The rows of a group lie close to one hidden flat surface of 12 dimensions, which passes through zero. Surfaces can cross.
In the rows, zero is written as 128.
Known rows, each followed by its group:
[194 102 153 139  91 175 115 141 127  95 138 143 162 102  84 165 116] -> Z_173
[140 101 131 133  70 145  91 135 142 112 129 152 151  83 121 116 149] -> Z_562
[153 144 129 114 139 177 136 127 148 104 132 113 111 140  89  91 122] -> Z_827
[126 150 123 120 126 101 120 107 115  55 127 160 144 100 130  61 112] -> Z_450
[ 85  80 153 102 153 152 130 142 200 147 114 168 147 108 113 185  84] -> Z_375
[141 151 129  92 165  91 146  91 181 165 144 107 103 127  84 131 187] -> Z_375
[126 133 160  92 153 152 127 128 128  71 120 143 150 167  81 189 100] -> Z_827
[122 163 164 100 154 146 162 152 160 115 127  89 126 123  76 187 137] -> Z_562
[164 114 119 170 109 142  91 151 195 121 133 208 108 112  82 153 145] -> Z_450
[114 130 148 136 175 113 129  89 201 143 122 159  77 138 172 171  77] -> Z_375
[ 99 140 117 124 134 106 111 157 136 142 126 117 100 176 182 195 138] -> Z_787
[135 136 104  88 183 167 110 138  88 110 127  69 138 167 160  63 128] -> Z_450
[141 126 126 161 121 143 132 131  84 130 145  98 126 193 133 141 132] -> Z_726
[134 124 155 158 121 148 161 180 168 109 151 133  98  96 156 136 145] -> Z_562
[131 132 107 166  94 100  87 113  97 178  93 151 110 141 170 173 119] -> Z_787
[148 122 135 150 127 147 128  80 117 141 134 108 170 130  67 109 107] -> Z_375
[ 98 107 146 132 140 147 136 117  97 130 129 144 164 167  85  85 147] -> Z_787
[175 125 147 131 172 130 133 164 181  79 136 183  98 104 147 165 121] -> Z_726
[130 107 123 116 120 139 130 158 193 143 137 168 103 123  99 125 188] -> Z_173
[172  99 143  84 188 122 108 126  95  63 117 173 160 121 160 137 104] -> Z_562
[162 124  91 145 163 116 109 139  79 142 141 107 134 173 148 131 131] -> Z_726
[104 159 141 169 122 115 178 120 136 122 152 105 103 174 112 172  90] -> Z_450
[125 127 138 133 151 148 135 114  82 171  93 127 134 112 147  70 136] -> Z_787
[124 154 121 131 105 129 159 106 178 141 136 117  61 130 109  54 156] -> Z_726
[138 130 144 139 130 170 136 160  83 112 112 158 118 148 130  74 166] -> Z_375
[132 101 130  42 169 117 103 102 156 103 135 117 167 110 113 121 133] -> Z_726
[ 79  93 124  84 121 137 200 132 104 141 106 130 125 142 134 102  80] -> Z_173
[174 136 120 173  97 137  65 158 132  93 137 164 133 138 126 192 125] -> Z_562
[182 157 202 165 142 110 170  63  70 172  99 140 112 108 132 149 174] -> Z_787
[152 132  57 104 187 151 118 141 174 131 123 142  52 177 172  76  74] -> Z_787
[121 125 113  90 137 106  84 134 153 138 165  80 138 165 142 163 197] -> Z_173
[116 131 126 118 103 124 139 137 153 137 150  83 139 115 107 158 135] -> Z_726
[153 146 129 168 122 130 108 111 107 142 106 162 122  87 126  65 160] -> Z_173
[161 119 127 117 131 147 126 190 141  94 152 124 137  93 129 137 163] -> Z_787
[205 110 146 156 121  89 134  80 103 100 164 142 138 122 138 117 148] -> Z_562
[112 132 121 209 104 126  93 149  92 125 146  96 208  76 122 144  79] -> Z_827
[150 103  88 110 139 122 143 159 112 152 117 126 126  92 141 137  70] -> Z_827
[ 90 156 128 158  96 120 152 133  70 135 119  94 116 139 161  93 118] -> Z_562
[165 154 174 156  96 173 131  67 116 120  94 161  93 131 104  72 136] -> Z_827
[ 76 100 168 136 128 138 136 114  92 154 119 136 140 187 159 135 141] -> Z_726
[ 40 108 143 114 115 144 149 157 118 166 109 101 155 113 141 139 129] -> Z_562
[137 110 110  88 126  89 183 165 109 146 115 139 104  61 168 119 130] -> Z_375
[146 142  96  90 114 121 136  91 147 163 147  41 107 140 104  99 164] -> Z_450
[186 171  90 172 140 163 131 196  58 149 107  91 111  94 140  76 169] -> Z_375
[175 131 144 132 173 134 153 119 115 137 142  96 143 130  92 162 123] -> Z_450
[106 115 166 143 124 129  77  83 107 143  98 180 164 125 132 126 144] -> Z_787
[ 86 121 159  94 114 146 164 152 128 146 113 115 116 142 136 155 156] -> Z_827
[ 84 171 134 127 121 127 105 125 184  93 147 116  77 194 155 146 140] -> Z_827
[143 107 129 119 180 120 139 100 126 146 140 106 126 173 152 167  85] -> Z_450
[134 127 127 102 150 142 150 120 199 108 148 121  94 146 111 118  97] -> Z_450
[160 160 146 137 183  98 144  97  90 103 129 146 103 177 140 100 165] -> Z_450
[131 101 157  98 147 169 161 168 130 135  89 167 129  52 147 112 135] -> Z_450
[142 115 134 143 106 105 192  81 153 186 138 112 101 103  98 137 119] -> Z_726
[122 135 139  74  95  64  80  97  97  71 112 161 146 121 178 172 124] -> Z_726
[111 146 136 143 162 155 131 218  58  50 130 126 136 187 174 160 131] -> Z_787
[107 120  92 111 135  96 136 138 134 191 139  84 131 122 134 138 157] -> Z_787
[144 163 100 146 124 135 138 186 138 120 115 121  81 115 147 164  96] -> Z_562
[117 120 134 139 142 136 173 129 160 183 129 108  84 159 149 198  94] -> Z_827
[134 131 123 150 134 132 132 162  96 125 120 124 127 116 168 146 110] -> Z_827
[150 126 163 145  36 123 130 103 109 104 120 161 132  86 123 131 144] -> Z_173
[104 135 105 119  63 121 143 108 147 129 145 100 116 169  86 131 106] -> Z_173
[111 148 108 134 133 106 111  83 104 157  95 145 100 165 165 104 109] -> Z_787
[140 144 126 163 147 137 101 160  81 137 126 122 147 143 133 139 173] -> Z_562
[101 115  87 123  70 100  93 139 136 102 119 182 104 138 184 137  89] -> Z_173
[151 145 101 114 128 107 159 175  83 140 135  73 128 101 148 142 140] -> Z_827
[164 154  89 145  88 119  86 124  83 117 129 114 155 114  91  93 155] -> Z_827
[100 100 136 120 165 137  83  87 152 143 108 167 163 124 127  94 114] -> Z_787
[100 154 140 129 114 109  89 113 127 115 125 131 122 159 142 123 176] -> Z_375
[114 130 114 159 189 130 153 145 115 154 121 134 138 162 108 148  76] -> Z_173
[167 111  71 133 165 141  73 179 139 140 144 126 126 174 129 152 149] -> Z_827
[ 90 115 125 187 182 145 166 150 131 192 111 144 120 145 112 150  81] -> Z_726
[127 103 157 152  67 107 159 124 112 174 118 135 143  65 135 179 139] -> Z_726
[187 133 129 154 157 121 152 154 129 162 147  99 128  96 100 169 172] -> Z_562
[143 125 159  86 180 117 146 137 128  92 130 147 147  96 120 141 134] -> Z_375
[ 84 157 110 177 133 150 121 180 125 166 137  49 156 145  82 178 123] -> Z_173
[147  93 128 123 118 151 119 140 147 109 123 170 143  85 119 114 104] -> Z_827
[139 125 129  83 175 157 138 144 117 128 102 130 146  85 106  64 140] -> Z_375
[119 140 144 152 105 116 144 133 138 116 164  91 116 139 138 137 146] -> Z_562
[ 94 134 129 138  97  80  87 134 116  96 120 186 140 126 162 147 156] -> Z_450
[201 131 101 145  98 109  97  86 185  93 171 136 104 144  94 122 120] -> Z_375
[152 121 156 130 110 143 128 129 149 101 121 173 110 110 142 144 124] -> Z_827
[118  97 126 105 123 115 146 104  80 142 105 129 155 114 148 131  66] -> Z_726
[171 138 132 193 101 121  94 138  48 107 113 173 118 142 195 148 129] -> Z_450
[102  94 203  80 172 186 152 114 176  67 167 109 141 216 117 151 128] -> Z_726
[ 92 167 143 143 118 116 118 128 106 132 128 103 116 172 145 137 176] -> Z_375
[ 79 132 103  83 169 110 124 137 111 170 115 110 137 155 124 104 185] -> Z_375
[186 149 156 120 140 153  95 116  99  72 107 157 150 119  93 133 131] -> Z_562
[ 74 171 106 136 156  84 131 133 117 168 119 108 112 161 135 135 158] -> Z_726
[132  99 116 125 141 107 145 118 148 182 112 165 114 109 131 149 123] -> Z_375
[135 151 110 122 126  99 148  66 129 138 123 136  91 155 115  62 132] -> Z_173
[125 167 129 107 163  79 112 122 142  70 174  86 147 127 127 139 157] -> Z_787
[ 56 174 105 120  73  86 153  60 136 182 134  43 109 159 104  85 132] -> Z_173
[ 78 148 202 147  30 198 150 174 105  14 125 171 128 171 107 146 133] -> Z_787
[ 86 126 119  94 162 156 123 144 170 138 128 123 118 162 111 101 141] -> Z_450
[123 140 183 157 107 160 146  95 109 110 108 175 158  94  56  63 142] -> Z_450
[130 101 140  97 110 180  49 113 128  82 114 158 156 132 152  61 160] -> Z_173
[167  72 116 128 166 129 144 180  64 172 122 135 171  94 150 184 113] -> Z_173
[ 73 162 127  94 114 104 125  75 144 126 103 136  92 179 132 112 120] -> Z_562

New rows. What belongs after each?
[141 121 147 155 141 117 164 167 103 121 130 136 128  92 178 156 124] -> Z_562
[ 79 116  72 104  68 118 111  98 119 124 121 113 119 168 155 107  41] -> Z_173
[ 95 106 102 138 120 156  81 125 150 166  92 150 144  65 173  81  93] -> Z_173
[149 133 154 103 161 166 167 136 119  56 129 136 112 104 161  24 122] -> Z_562
[ 68 147 127 127 145 154 147 161 165 144 132  84 139 126  93 146 112] -> Z_726
[ 95 159 103 140 122 107 105  79 181 164 124 130 107 152  67 105 129] -> Z_726
[ 91 129 154 121 124  73 135  49 152 125 117 170 105 127 160 100 123] -> Z_827
[111 131 116 194 115 163 111 180 180 145 135 145  75 165 161 208  88] -> Z_375
[198  46  92 175 153 101 124 127 197 175 218 122 133 130 128 138 162] -> Z_562
[159 168 147 144 178 176 131 128 136 135 120  67 118 131 118 153  84] -> Z_787
[ 63 128  81 126  71  79 111 166 130 149 128 133 171  58 102 138 129] -> Z_450
[151 142 148  91 107 175 160 118 142 120 135  58  91 121 139  98 140] -> Z_450
[164  94 141 124 109 140 154 131  78 124 112 172 144 105 126 109 139] -> Z_173
[211 172 156 153 158 109 150  69 132 144 145  76 122  83  84 116 154] -> Z_173
[171 106  85 167 155 104 138 179 133 145 159 131 105 115 185 139 129] -> Z_562
[143 115 111 107 106 168 140 196 127 145 125 134 138 110  60 100 204] -> Z_375
[ 66 139 188 120 156 121 135 106 139 131 128 132 157 177  83 166 165] -> Z_450
[128 110 103  90 120 129 127 154 142 129 145 106 120 132 125 131 143] -> Z_173
[ 97 159 140 113 103 159 110  75 171 118 110 114 130 173  37 148  73] -> Z_562
[118  57 125 135  82 133 121 148 104 110 113 220 143 123 169 134  85] -> Z_375
[166 124 195 137 172 167 196  91  59 141 107 106 129 134 136 124  96] -> Z_450
[115 124 169 102 109 155 127 153 162  84 148 127 123 127 148 138 168] -> Z_726
[142 124 154 238 158  75 106  74 121 167 133 179 133 137 178 211  85] -> Z_827
[120 126 136 168 153 147 127 139 164 150 118 151 135 102 112 147  99] -> Z_173
[135 153 120 146 115 143 141 101  95 144 106 119 110 147 119  78 106] -> Z_787
[152 101 158 119 137 108 131  83 106 139 131 160 134 138 134 143 146] -> Z_726
[ 96 159 166  90  94  80 131  87 120  98 118 112 153  98 124 178 118] -> Z_726
[105 119  56 125  98 113 115 135 142 100 158 119 134 184  86  98  75] -> Z_787
[129 106  73  68 153  92 105 128 160 130 123 162  99 156 145 121 123] -> Z_827
[126 126 144 128 105 126 114 120 119 137 115 146 153  89  93 123 174] -> Z_450
[143 129  94 146 199 133 120 159 122 134 136 115 121 160 159 113 119] -> Z_827
[ 79  95 111  73 105  96  99 107 138 134 145 137 167 165  91 124 180] -> Z_375
[ 94 127 102 145 152 131 105 159 124 144 117 134 132 136 148 133 119] -> Z_173
[104 152 150 162 126 139 130 131  63 180  58 159 140 115 113 140 116] -> Z_562
[131 128  61 100 159  95 135 143 121 157 131  80 132 115 136 131  77] -> Z_726
[104  93  78  72 211 116  72 195 136 157  91 178 145 103 174 149 151] -> Z_375
[142 107 129 144  80  58 123  82  67 110 141 150 132 117 201  99 148] -> Z_562
[139 102  92  67 161 107 118 173 185 131 131 168 112 105 137 153 157] -> Z_375
[127 155 158 157 156 144  95 169 144  71 131 187 107 154 131 144 171] -> Z_173
[170 153 117 111 207 105 123 135 152  86 136 179  82 155 123  75 188] -> Z_450
[138 133 154 122  82 160  84 142 139  67 159 121 147 117 122  84 204] -> Z_562
[176 110 117 138 138 102 133 120  94 146 113 168 126 112 144 161 109] -> Z_827
[147  92  73 131 158 146 120 152 121 135 139 132 136 159 125  98  93] -> Z_375
[111 107  89 104 113  98 104 138 178 170 107 178  94 109 151 182 117] -> Z_562
[140 149 159 197 163 191 175 192  90 166  81 151 119  83 111 138 118] -> Z_562
[159 110 160 134 164 155 147 104 138 174 118 142 106 158 128 159 137] -> Z_450
[160 127 156 123  59 132 185 129  99  97 137 143 118 128  79 130 158] -> Z_173
[161 112 121 119 170 116 130 111 122 141 132 109 165  91 106 149  93] -> Z_375
[131  89 109 111 142 105 141 148 155 158 151 146 116 152 123 163 146] -> Z_787
[ 89 173 111 102 160 105  76 129 135  77 152 118 140 190 114  96 197] -> Z_450
[142 169 102 147 140 188  68 157 169  75 152 102 140 165  49 133  93] -> Z_726
[ 99 226 142 167  96 113 114 107  92  81  87 155 108 116 113  87 128] -> Z_726
[195 164 156 160  99 167 165 152  82 107 125 112  98 135 108 127 155] -> Z_787
[106 135 118 102 138  95 143 154 217 149 160  94  93 105 145 178 158] -> Z_173
[ 86 131 103 115 134 116 147 125 111 144 117 128 109 155 141  84 122] -> Z_173
[ 75 150 133 128 110 127 124 151 130  86 142  89 140 172 125 177 109] -> Z_787
[168  86 166  84 112 202 126 133 185  74 162 108 149 109  91 110 133] -> Z_726
[139  86 144 126 175 120 206 124 139 118 139 158 105 104 185 104  64] -> Z_562
[ 83 156 207 151  72 136 173  91 152  56 136 158  81 150 165  99 124] -> Z_562
[ 98 137 156 147 116 110 146 128  69 130 122 114 164  96 144 109 152] -> Z_827
[ 61  98 185 108 143 149  81 155 142 137 114 158 179 142 123 179 203] -> Z_562
[116 114 132 144 149 131 129  96 114 132 110 156 119 142 166  97  81] -> Z_375
[ 91  75  81 108 192 120 114 132 145 194 110 133 153 111 162 124  76] -> Z_787
[119 150 127 170 112 140 118 132 117 175 134  93 108 174 137 134 180] -> Z_827
[ 61 146  96 136 135 132 146 140 137 134 132 110 102 186 132  85 110] -> Z_450
[127 118 132  50 179  80 128 114 154 209  99 147 125 103 105 182 210] -> Z_562
[177 109 146  94 176 169 111 121 109  65 119 158 159 124 125  87  96] -> Z_726
[111 128 188  78 189 133 188 146  50  36 119 127 167 134 168 105 102] -> Z_375
[117 128 107 126 119 173 117 122 153 150  94 145 122 127  84 109  79] -> Z_562
[125 162 102 154  96 132 109 177 126 117 117 129 107 128 146 174 119] -> Z_562
[144  90 170 115 152 174 126 143  87 110 114 175 163 141 113 105 173] -> Z_173
[111  87 131 110 133 157  34  64 185 124 132 168 148 207 118 120 129] -> Z_450
[179  99  81  91  80 106 109 152 131 108 169 111 115 160 118 165 158] -> Z_173
[120 143 125 103 138  97 136 100 108  89 139 148 118 153 133  50 169] -> Z_787
[153 161 164 140 160 152 158 159 116 145 114  78 139  71 104 162 123] -> Z_375
[ 91 135 133 130  72 124 173 140  88 159 112 103 101 141 150 131 127] -> Z_787
[150  99  87 128 113  95 153 102 105 179 119 132 120 125 119 116 104] -> Z_173
[180 116 133 126 162 166 134 127 162 118 130 162  71 160 160 112 127] -> Z_450
[135 154  63 122 195 176 174 180 196 146 114 119  47 138 120  72  68] -> Z_562
[190  62  87  87 135 159 103 162 145 114 150 133 143 129 124 121 127] -> Z_173
[131 112 116 177 184 112 127 107 195 138 147 169  88 133 188 126  74] -> Z_827
[157 103 113 147  98 100 112  78 105 120 141 131 164 114 122 134  78] -> Z_375
[123 150  78 156 169  80 127 129  84 130 133 127 142 155 121  94 110] -> Z_450
[142 130 138 131 150 135 115  94 204 160 147 128 139 103  36 140 154] -> Z_726
[121 129 156 122  94 103 126  94 113  63 170 103 149 156 150 118 135] -> Z_562
[141 162 130 155 115 167 128 139 107  88 121 117 123 126  98  71 129] -> Z_173
[106 130 134  81 149 130 121 110  97 142  87 126 156 127 112 116 124] -> Z_562
[119 169 112  99 129 107 115 113 131  69 121 133  92 118 182  77 105] -> Z_787
[218 125  67 117 195 105 116 109 193 151 149 135  80 103 123  83 122] -> Z_173
[127 116 125 120  79 122 151 158 216 117 178  85 103  92 127 150 153] -> Z_562
